The first 10 rows are patterns. Each new row is the sum of 3 different patterns, raised or lowered, with some noise. Before adding, each is slid sideways (what falls off one end comes back at the other) and multiplied by a number that may be negative. Names go in the order of the patterns.
Some rows, each with the names of its patterns after it:
2.0,-7.6,3.1,18.5,10.6,-15.5,6.9,9.9,18.1,-11.4,10.7,20.1,-16.8,-8.7,8.9,20.7,11.5,20.7,-14.0,21.0,18.5,-17.1,14.8,-1.8,-17.8,-1.5,-9.5,-3.5,-12.2,4.2,-1.8,-11.4,-3.1	F
-15.5,-22.4,15.6,-18.4,-2.4,6.8,-19.2,11.4,4.3,-1.0,1.7,18.4,-12.3,-6.8,-4.4,14.3,-2.9,-8.4,19.6,-21.3,12.9,-19.4,-4.5,0.1,-14.2,12.8,0.6,-17.4,-21.4,-9.6,-4.9,-15.4,8.6	G
14.1,1.0,7.2,18.5,4.8,13.1,3.9,-15.3,21.1,-20.9,0.8,0.7,7.1,8.4,19.2,13.5,-9.5,0.0,-9.7,-18.2,8.1,18.3,7.9,-10.1,11.1,-21.5,18.6,10.6,-16.8,-12.1,6.7,7.6,-11.8	K
3.0,-6.8,-5.0,-13.5,16.6,7.5,-21.8,6.5,-17.8,21.1,0.6,-8.2,9.4,-19.1,14.8,-1.4,-4.5,-17.9,5.6,7.0,0.4,0.4,-20.3,-7.7,11.5,17.9,-0.3,-11.8,-20.6,-6.0,20.5,8.2,-20.1	L
-12.1,-19.2,20.4,-5.6,-22.0,4.1,12.6,-2.9,-5.9,10.6,-10.7,20.7,-4.8,22.2,17.1,-9.2,-14.0,-18.9,6.4,-4.5,5.3,18.0,-12.3,-14.1,9.4,10.6,0.7,-2.3,7.1,-6.0,10.0,10.2,-4.2	E
-3.2,-15.8,-12.5,-8.9,8.5,8.2,-12.6,19.2,18.9,-7.7,-0.7,13.7,-7.9,-16.3,-18.1,11.6,-9.6,-20.7,-14.0,-17.3,8.3,-11.0,14.4,-14.9,11.9,3.2,-9.1,20.8,4.4,3.1,6.9,16.6,-22.1	U
12.6,-16.6,-18.3,-18.7,19.0,-9.8,-16.2,8.6,17.5,9.5,22.6,-15.3,3.0,-12.6,-9.8,-2.2,9.7,18.7,-0.3,1.0,-3.2,-0.9,19.1,11.4,20.4,18.3,-4.5,21.1,6.9,-9.9,-11.9,-5.3,-2.9	P
-14.3,21.6,18.4,-3.8,14.8,-22.3,7.3,-17.0,-3.7,-18.9,15.5,3.8,-6.9,-8.9,6.1,20.9,20.2,-7.7,-16.4,-6.3,1.1,-3.3,19.1,-2.3,3.7,-1.3,5.3,-20.0,4.3,-7.7,19.5,-14.7,14.0	C
16.0,0.6,-13.8,8.5,9.3,-18.6,1.7,-16.4,-0.5,-1.4,3.5,16.8,13.8,5.4,12.8,11.2,-10.6,2.4,17.8,18.2,22.7,17.4,-7.8,-12.9,-17.4,22.2,15.2,-0.1,21.6,18.9,1.1,-22.3,0.6	H
7.4,-16.0,-18.7,15.4,-15.7,16.6,-20.1,-11.3,5.6,-10.1,-6.7,17.8,21.9,4.2,-0.8,10.8,3.1,-1.9,-10.5,-16.3,18.8,-15.4,4.6,0.7,-1.4,3.7,3.7,6.4,18.3,-12.7,12.3,15.4,-21.3	Z

New rows. What belongs after each?
-12.7,-21.3,-15.5,-22.9,-22.9,-9.5,-38.4,-15.6,-41.3,3.8,-16.6,-30.9,-11.8,-33.1,-22.1,-4.0,-22.8,15.5,-17.0,-7.2,-19.4,18.3,-44.8,12.8,-40.3,7.0,-17.2,-23.7,4.7,-46.4,28.8,-44.1,0.2	G K C
-16.5,-18.2,-34.8,-5.8,11.6,-37.6,-6.4,-7.8,2.1,10.6,-22.2,-4.0,-4.1,-24.1,-24.0,-31.3,-23.2,-4.8,11.1,9.4,-28.9,-41.4,-23.4,-12.6,10.8,-2.2,-15.0,-45.8,-5.7,-6.3,6.4,-32.4,-37.2	K L E
-5.2,18.9,-0.1,24.4,7.5,14.9,28.7,-18.4,-0.1,-35.2,-18.1,18.1,-21.4,5.9,-38.5,-35.5,22.5,-31.3,-29.6,13.7,23.6,-8.5,16.5,-5.4,1.7,-29.1,-23.2,-17.8,2.6,7.2,-13.0,6.9,-9.3	G P Z
-31.2,-31.3,-32.3,-8.3,-19.1,0.6,-40.8,-27.4,-6.8,-8.8,-6.8,-11.9,-34.8,-22.9,-23.6,-24.5,-41.5,4.9,-23.1,-30.5,-12.7,-36.0,5.2,-8.1,-35.4,-27.0,-35.2,-29.7,-13.0,-17.2,-18.2,-2.2,13.3	K L C
12.7,-22.0,10.0,-22.2,12.7,15.2,-20.5,11.6,-33.0,-5.3,11.9,-19.0,-16.7,10.4,-13.7,-2.0,5.1,4.3,-38.2,-20.7,17.5,-4.0,-9.3,-22.5,-4.4,-27.9,16.0,16.6,-5.2,-19.2,-6.7,-3.9,10.5	L U Z
3.9,-43.7,1.3,10.3,-22.7,-31.5,16.6,15.6,-29.4,11.3,-45.6,10.2,21.2,-1.5,35.4,-37.3,-29.3,12.1,-10.1,-15.8,-7.7,36.7,-11.0,-11.2,15.5,-2.7,-0.2,-7.3,22.1,18.3,-6.5,-0.8,5.5	F G H
-42.7,-23.9,11.1,-2.8,2.3,-20.4,4.6,-23.2,-27.5,18.3,-22.1,0.3,-29.6,-13.6,7.4,-43.7,-9.5,-29.8,-21.8,-7.8,4.1,-17.8,-30.8,-5.1,-15.2,-3.7,-2.8,-24.0,-38.6,9.0,-23.8,9.5,-16.2	L P Z
-44.1,-32.0,5.3,13.6,9.4,-8.1,-33.7,10.3,-24.5,-25.2,30.9,-27.0,-18.3,4.4,-27.5,-5.2,-29.1,2.4,-12.3,-19.4,6.1,13.6,-49.2,-21.0,17.4,-6.1,-41.8,-5.2,2.8,1.7,5.1,-36.5,20.3	F E Z
-5.3,-1.8,-6.6,5.1,-20.2,6.1,-12.6,-6.5,-4.4,-13.8,-5.9,-46.3,36.8,-2.7,13.0,14.8,-11.0,-33.4,-12.5,25.4,-17.0,-8.3,23.7,-13.1,-20.5,6.4,17.1,-5.3,-8.3,4.7,2.2,6.6,24.4	K E U
11.2,-5.6,-12.3,-27.0,-26.6,0.6,10.4,-23.9,-33.4,6.1,-11.7,1.0,-6.5,-30.3,1.5,2.6,-2.8,-28.3,1.2,-16.9,10.1,-16.0,-2.7,-15.0,25.5,-26.5,-6.4,10.4,-11.3,-33.5,-22.5,5.0,-32.1	G U P
-4.7,11.5,-7.8,-6.5,-5.3,-19.1,-13.3,21.1,6.8,-14.9,-19.0,-3.5,11.4,4.2,1.8,-38.0,-20.5,4.8,5.8,-35.2,6.3,0.7,22.3,-30.3,26.6,2.1,-0.6,2.1,-14.5,4.9,-29.9,2.9,-17.0	L U C
-8.2,-12.7,-16.5,-8.4,-24.3,-38.7,-27.7,-35.4,9.4,-29.1,-33.5,-43.0,-23.7,-20.6,-58.8,12.3,2.9,-10.9,-59.1,-25.7,-50.4,11.8,-36.6,-66.8,-29.3,-23.8,-1.1,-10.1,-11.3,-10.5,-26.8,5.3,-24.5	F K C
-7.5,12.5,21.8,17.2,-4.0,25.9,39.0,-10.4,-3.1,-16.7,-20.6,17.2,-1.2,13.5,46.5,-8.6,23.5,-22.6,20.3,-8.6,17.0,-20.7,-30.6,10.5,-18.3,20.8,21.6,-0.4,-8.5,28.7,16.3,3.4,35.6	K P C
-5.3,-32.5,16.3,-21.8,24.7,-21.9,1.7,18.0,-31.6,14.8,-21.4,3.9,-43.0,5.4,-13.2,-12.5,-10.2,-36.7,-18.4,0.4,18.7,-12.7,-23.8,-23.5,-35.8,8.0,24.2,-43.6,-11.2,-8.2,-23.1,-13.2,20.1	G L E
2.4,4.9,27.8,35.1,8.6,25.2,7.5,59.2,10.9,1.8,52.0,27.8,4.0,36.1,8.5,11.3,11.3,1.2,21.6,2.8,17.0,29.4,26.3,34.2,26.3,43.5,13.7,24.1,48.1,38.6,18.3,22.5,25.6	F E P
-12.2,6.7,-24.9,26.2,22.2,1.4,-13.5,30.8,-17.0,-23.4,-0.9,35.5,14.1,2.2,5.9,2.0,29.5,-12.7,11.9,18.9,4.5,20.9,5.0,-1.7,-13.3,11.5,31.5,12.5,10.3,4.6,10.4,33.6,30.9	L P Z
31.4,21.8,-1.6,53.2,3.6,50.5,20.2,23.6,33.0,19.2,-23.5,-4.2,10.5,3.2,5.9,6.9,-10.8,20.5,10.5,-8.1,44.1,24.0,26.0,-13.0,-1.3,10.9,-8.3,-16.6,16.1,17.2,-10.6,12.6,11.7	P H Z
4.7,-16.4,-15.1,-34.6,-25.6,-12.6,-16.4,11.8,-20.3,-11.5,10.3,-38.8,5.4,3.6,-42.3,-8.2,-8.6,-1.5,-16.6,-2.2,-33.6,-11.4,-6.9,10.1,12.5,-29.4,8.5,-33.7,-2.8,-7.8,-3.9,6.4,-21.8	G E U
0.0,-32.6,-46.8,-2.8,-21.5,-27.6,-1.8,-16.6,17.5,-0.4,-24.9,-12.4,-27.1,-8.4,0.3,-28.0,-45.1,-16.8,-20.3,-22.6,2.2,-39.7,-31.4,4.2,7.1,-18.9,-16.2,-31.5,0.6,13.8,15.8,-57.7,8.5	K L P
16.6,24.6,0.5,-1.7,-22.3,-13.6,-4.9,-9.6,28.8,8.8,16.9,-17.2,-22.9,-2.6,8.3,-0.2,17.8,12.9,4.5,-26.3,-14.6,28.1,-29.9,-16.4,32.0,15.9,12.1,15.3,8.6,30.9,3.3,22.7,1.9	U P H
6.0,41.8,-4.6,36.3,17.2,-15.6,-12.8,-16.0,-19.9,8.5,-3.8,12.1,-29.5,-21.7,5.3,-13.8,10.3,14.2,35.0,6.8,12.4,10.0,-7.0,-1.4,-34.6,-14.1,16.9,-26.5,-4.4,13.4,8.6,10.5,1.7	E U Z
24.8,-8.4,18.5,7.6,25.6,-5.0,-14.3,-8.1,49.1,-8.2,-10.6,11.2,21.0,44.4,22.2,13.3,24.6,-19.1,12.5,9.1,5.5,3.2,26.8,7.1,9.3,-11.9,39.6,15.0,51.8,-8.1,0.5,27.3,2.1	P C Z
3.7,-8.6,-28.5,27.2,-21.6,5.5,-6.2,-21.3,12.1,0.6,43.3,11.4,-12.3,7.7,-1.0,10.4,-13.7,-2.1,6.6,-20.9,-8.4,1.2,27.7,12.9,-7.5,3.8,21.1,27.3,-28.5,13.0,11.6,-20.6,-25.0	F E Z
6.1,-20.9,-7.7,-10.9,-3.3,-26.0,-42.6,-4.3,-19.6,-20.1,15.9,-21.9,-6.8,-11.0,-17.6,-2.5,-34.8,-8.1,16.1,-26.8,-10.9,-6.9,-17.2,-48.0,-21.6,-30.7,-45.6,-4.3,-32.2,-1.3,9.6,-30.6,5.3	F C Z
-11.6,-20.0,-18.9,-18.5,-30.0,-17.1,-28.3,-17.7,-11.9,-40.3,-16.2,-2.9,-20.3,-0.7,-53.2,-10.0,-27.2,-24.4,-1.2,-1.2,-26.8,-29.9,-49.1,-2.4,-46.4,-33.3,21.3,-32.6,-4.8,4.3,-56.2,-0.6,-23.8	K L Z
-22.3,30.6,25.9,18.4,29.8,24.7,38.8,23.2,16.4,58.8,9.2,-3.4,41.9,-10.8,6.2,-22.0,32.1,9.1,-22.4,10.1,3.7,8.5,-1.0,45.8,11.2,4.3,33.5,11.5,42.4,21.0,19.8,44.7,21.5	F G U
-6.4,-20.2,-28.9,-21.1,-32.1,-7.0,-32.8,-46.6,-43.6,-1.1,-5.4,11.5,18.9,-30.4,-21.0,-22.4,-6.0,-36.4,-35.9,5.2,-23.1,-34.6,-9.6,16.6,7.7,-38.2,4.2,10.8,19.8,3.9,-20.7,-1.4,-42.5	E U H
6.0,3.6,-14.5,30.7,-2.9,4.0,29.9,-6.6,34.2,32.8,5.8,23.2,17.0,30.8,8.4,27.2,37.0,6.6,-4.4,16.8,29.3,-8.9,8.0,31.4,4.5,16.7,9.5,23.0,10.5,-21.1,49.1,26.6,-21.6	F E Z
1.5,27.5,12.1,16.5,1.4,-1.4,13.9,6.2,4.7,11.1,-21.1,31.3,-19.3,-1.7,-6.9,-5.4,11.7,7.5,-9.7,-23.0,2.1,3.1,38.9,8.8,25.9,12.8,23.9,2.3,-18.1,4.8,-22.6,3.9,-22.1	E C Z
-5.6,-5.6,-20.3,-10.8,0.2,-4.3,18.9,2.5,-7.8,14.9,25.4,-18.1,-3.9,-7.6,-0.1,9.6,3.6,2.1,-12.5,11.2,-22.9,-19.0,18.6,8.6,7.3,-5.8,-19.8,20.7,-7.2,-16.4,0.5,-1.7,-3.4	G L E
9.9,-9.2,17.7,-7.7,-22.0,-31.0,-13.2,8.9,-9.3,34.8,4.7,-3.2,-18.5,23.8,-22.2,-25.9,-34.7,27.9,-19.2,-19.1,-18.2,-4.5,22.3,-6.7,23.6,-28.9,15.6,-22.7,-4.4,-11.4,13.1,1.3,0.7	K U C
26.9,41.5,-8.4,-14.7,0.6,-15.9,39.0,4.9,40.8,-6.0,-25.9,22.3,28.3,24.8,33.6,40.3,23.4,8.3,43.2,30.6,-16.5,0.8,14.5,15.9,-4.8,6.6,17.5,9.2,5.9,3.8,19.1,51.1,-2.8	G E Z
-0.1,29.9,18.1,19.0,46.8,-1.5,28.0,9.9,-0.2,22.9,27.9,27.7,7.2,33.2,-1.4,48.9,36.7,2.8,1.5,14.3,7.5,8.7,11.0,14.5,1.3,30.0,2.5,-3.7,41.9,3.2,35.9,-31.6,14.8	F K U
-17.9,-7.3,4.6,-11.4,-9.6,-9.0,-4.1,12.0,-7.8,-15.6,-12.0,-22.3,-44.8,-6.5,13.9,-7.0,-34.6,-18.8,-25.3,-19.4,-43.4,34.2,-12.7,-19.5,-37.6,-12.3,6.5,-3.1,-20.5,-42.4,-3.6,-27.6,-13.9	F L C
-9.8,9.2,-30.4,13.3,-34.1,-5.9,-8.7,-37.1,9.0,-45.2,8.6,-14.4,0.0,-7.3,-36.6,-30.7,-22.1,8.2,-13.7,7.4,-20.4,-10.2,-4.5,-3.0,-6.4,-36.3,-15.0,-1.7,-26.9,-5.0,-29.9,-20.0,-16.7	L U H
-1.0,-27.4,-2.9,21.3,11.8,15.2,17.1,4.1,43.5,-11.8,4.3,33.0,30.5,2.1,-11.0,-2.8,15.4,30.3,5.9,-16.5,24.4,-34.3,9.3,13.9,18.8,19.8,20.5,6.5,37.5,-30.8,27.6,13.2,17.4	C H Z
-10.3,-16.1,-12.7,-0.5,-2.6,8.0,-13.1,-27.4,-28.3,-20.7,-17.3,18.8,-7.2,-8.5,-40.0,14.8,-31.4,5.2,-20.0,-16.0,-8.3,-23.4,20.3,-11.6,19.4,-30.9,-3.0,-26.7,-24.8,14.3,-23.8,-29.5,-43.8	L P C
-11.7,-13.3,-2.9,-15.2,-14.7,-27.1,-4.6,-7.3,-24.4,-33.2,-29.5,-48.8,-25.5,-21.1,-23.0,-12.3,-7.0,-3.6,-23.2,-24.5,18.2,4.6,-0.4,-21.8,-15.0,21.8,-8.3,-47.0,-15.3,-55.4,3.4,-21.5,0.8	L U P
20.9,38.0,-34.5,-6.8,30.3,-0.8,14.7,14.9,-7.8,-12.7,40.4,-25.4,11.4,-14.5,7.2,-2.7,5.9,51.1,-18.6,30.6,-29.1,-15.8,23.5,1.0,18.5,-18.4,-6.0,-2.6,6.7,3.1,-20.4,-1.3,-2.8	G L E
-23.7,27.3,-20.2,16.8,7.6,26.7,-34.2,2.2,-23.2,-18.5,-1.3,1.5,14.0,-30.0,6.8,-22.8,39.4,-31.4,-14.4,26.2,10.2,13.2,-16.4,-32.9,13.5,40.5,32.7,-14.3,15.2,-18.0,-9.0,-8.5,8.8	L P C
-35.4,27.1,-9.1,-29.9,22.8,-20.2,22.9,28.6,-13.6,25.5,-0.3,7.0,2.3,-9.9,-17.0,20.0,-4.6,19.0,-13.5,-34.2,-8.5,15.1,5.7,6.0,-5.7,-1.8,-11.2,8.6,22.4,-7.2,-11.0,-31.6,2.5	F L Z
27.8,-15.5,17.1,23.1,11.8,15.4,35.6,34.4,5.4,34.5,16.2,40.2,3.0,11.7,27.9,-3.3,20.9,25.2,27.7,11.9,29.4,26.0,11.9,26.2,-16.0,29.9,50.9,35.6,2.8,4.4,-11.0,21.1,48.8	K L E
-7.9,-6.7,10.5,-10.1,-4.3,-12.9,-42.9,21.3,-14.1,21.7,0.4,-0.2,-14.6,-31.1,-9.9,-0.3,-3.1,11.0,-11.8,-12.3,-10.2,-4.7,5.1,-21.1,0.9,9.0,-1.8,-18.5,3.1,-9.6,-2.1,1.0,-4.8	F U P
23.9,7.2,9.6,-31.3,5.3,-42.6,-35.1,-32.5,16.8,-4.6,1.2,-6.1,-24.8,-12.6,1.5,-9.6,28.2,2.8,-3.4,12.2,-21.8,-31.8,-29.7,-31.1,-14.0,-24.9,-11.7,-48.2,-55.1,17.5,-32.0,-33.3,22.8	K P Z
-32.3,15.3,7.1,34.2,-4.1,-24.6,9.9,-28.5,4.1,-13.3,-7.4,-17.2,-18.9,-10.9,-2.5,-30.9,15.5,8.8,31.2,-7.4,-16.0,-24.3,-45.2,-8.5,19.6,40.8,4.9,-14.8,-19.2,5.4,-4.3,-0.3,47.8	K L H
19.1,54.6,31.9,-11.0,14.1,31.0,24.2,4.5,18.8,13.6,-12.5,36.2,-7.3,2.9,-0.4,11.4,45.2,37.9,39.1,-12.0,7.4,35.0,2.8,12.0,23.9,-8.1,-8.1,40.4,39.1,8.6,15.7,11.1,22.5	L E U
-15.0,-18.9,-36.8,-43.4,1.4,-36.4,-33.0,-1.6,-10.8,-31.9,-43.7,-8.6,-49.5,5.1,-32.9,-18.6,6.5,-10.2,-28.4,-38.0,-1.9,-40.0,-1.5,7.2,-28.5,-47.3,-11.0,-0.3,-11.5,-47.6,-2.4,-39.4,2.7	K E P
2.6,17.2,-1.4,-21.7,14.4,16.4,-19.5,11.1,-16.5,-31.1,-6.4,-26.5,-1.6,-2.7,-4.0,-27.1,-16.2,4.1,-14.7,-12.4,15.7,-6.4,-19.7,-26.2,11.3,-6.0,-8.2,-20.5,-15.8,19.7,-23.0,-7.6,-17.5	F E U
-26.5,-19.7,27.9,13.4,13.8,-1.4,2.2,3.4,3.3,25.0,18.6,-2.6,-15.9,29.3,4.3,-7.7,-7.3,-13.4,-13.4,7.7,19.3,-9.9,30.0,-6.5,-1.0,34.2,10.2,37.2,-10.5,32.4,0.1,-5.1,-6.6	L U Z
4.6,-12.6,23.3,-1.1,13.4,15.1,30.9,-9.0,-5.2,4.5,18.8,3.4,-28.4,16.3,-25.5,-1.1,-20.2,1.1,9.2,-8.8,13.6,9.2,-34.8,-2.0,6.6,-12.9,-6.8,14.2,-7.6,-18.6,33.8,-32.7,-7.6	G E U
35.8,40.4,22.4,8.4,32.1,35.5,56.4,26.3,14.5,0.2,9.5,37.9,53.2,31.9,5.0,45.5,30.6,14.3,32.1,37.7,44.4,-15.0,19.7,59.6,15.8,44.3,-7.7,30.5,19.4,27.2,68.0,8.1,40.8	G L H
11.2,0.4,4.2,3.1,25.1,-12.8,-7.3,-25.3,-17.6,-0.2,30.9,16.3,20.3,10.5,24.4,-5.2,-3.5,16.9,-10.1,10.0,1.3,18.3,10.8,20.8,-19.3,2.6,47.7,-11.7,48.3,-3.9,7.7,8.4,-19.3	F U H
23.7,11.5,5.7,-24.7,-23.4,-5.6,-37.7,0.8,-10.9,-4.8,9.8,0.3,-24.8,-26.8,12.2,-8.1,1.9,9.5,-33.2,-4.1,0.9,-31.5,-12.8,-22.9,-10.2,11.0,-23.3,-31.8,-32.8,10.1,-34.1,-23.4,-1.9	G K P
-36.0,-4.0,-5.4,-39.9,-51.5,-56.9,-42.2,-30.7,2.0,-4.8,-47.9,-46.7,-45.3,-24.9,-20.4,-13.3,-4.4,-33.5,-28.4,-8.1,-55.5,-38.8,-50.3,22.1,-41.2,-66.0,-17.0,-10.1,-17.8,-39.4,11.5,-32.2,21.2	E C H
20.4,-1.8,8.2,9.6,-28.8,-19.5,-10.2,26.5,18.3,-14.5,-5.2,-22.4,5.8,-14.8,-17.3,-13.0,0.8,-12.6,-19.2,22.7,-0.8,-3.3,3.4,-5.0,5.6,-8.5,-10.2,-3.0,-26.8,-16.2,12.2,-12.7,-14.6	K L Z
-6.5,-1.2,-8.6,18.5,-9.8,-6.4,-15.9,-17.8,39.7,22.0,-1.3,-18.8,-7.0,-15.1,-1.9,4.9,-10.1,17.0,-7.1,-4.8,-9.4,-3.9,-7.5,24.6,-12.7,6.3,-0.5,33.4,22.0,0.0,11.9,-7.7,8.3	F P C
-28.6,1.9,-29.3,-20.8,-2.0,-18.9,-4.1,5.8,-33.6,-6.7,-20.1,7.7,-12.9,-7.9,-17.5,-3.0,-10.4,-9.5,-10.2,-21.3,-1.4,-20.1,-21.2,-18.7,-17.0,-35.0,-0.6,-32.8,-16.5,-39.7,8.2,-22.6,-31.4	K P Z
35.7,7.3,14.5,28.4,33.9,-28.9,15.8,-3.6,1.6,0.2,1.0,16.8,-6.7,30.7,42.1,-19.0,-4.8,18.8,12.3,-21.0,-6.8,11.3,-13.9,13.2,-11.1,-17.0,10.4,-13.0,40.1,12.7,23.4,1.2,7.8	G L U
-10.7,-13.3,-27.1,-22.4,35.7,1.0,4.2,16.8,-11.2,-11.8,5.9,17.6,-19.9,-8.3,-3.6,-3.0,-17.4,19.1,0.8,-1.1,6.7,-1.4,37.1,-19.2,14.1,9.0,-4.6,-10.8,12.6,-18.2,-25.5,5.6,-33.9	G E U
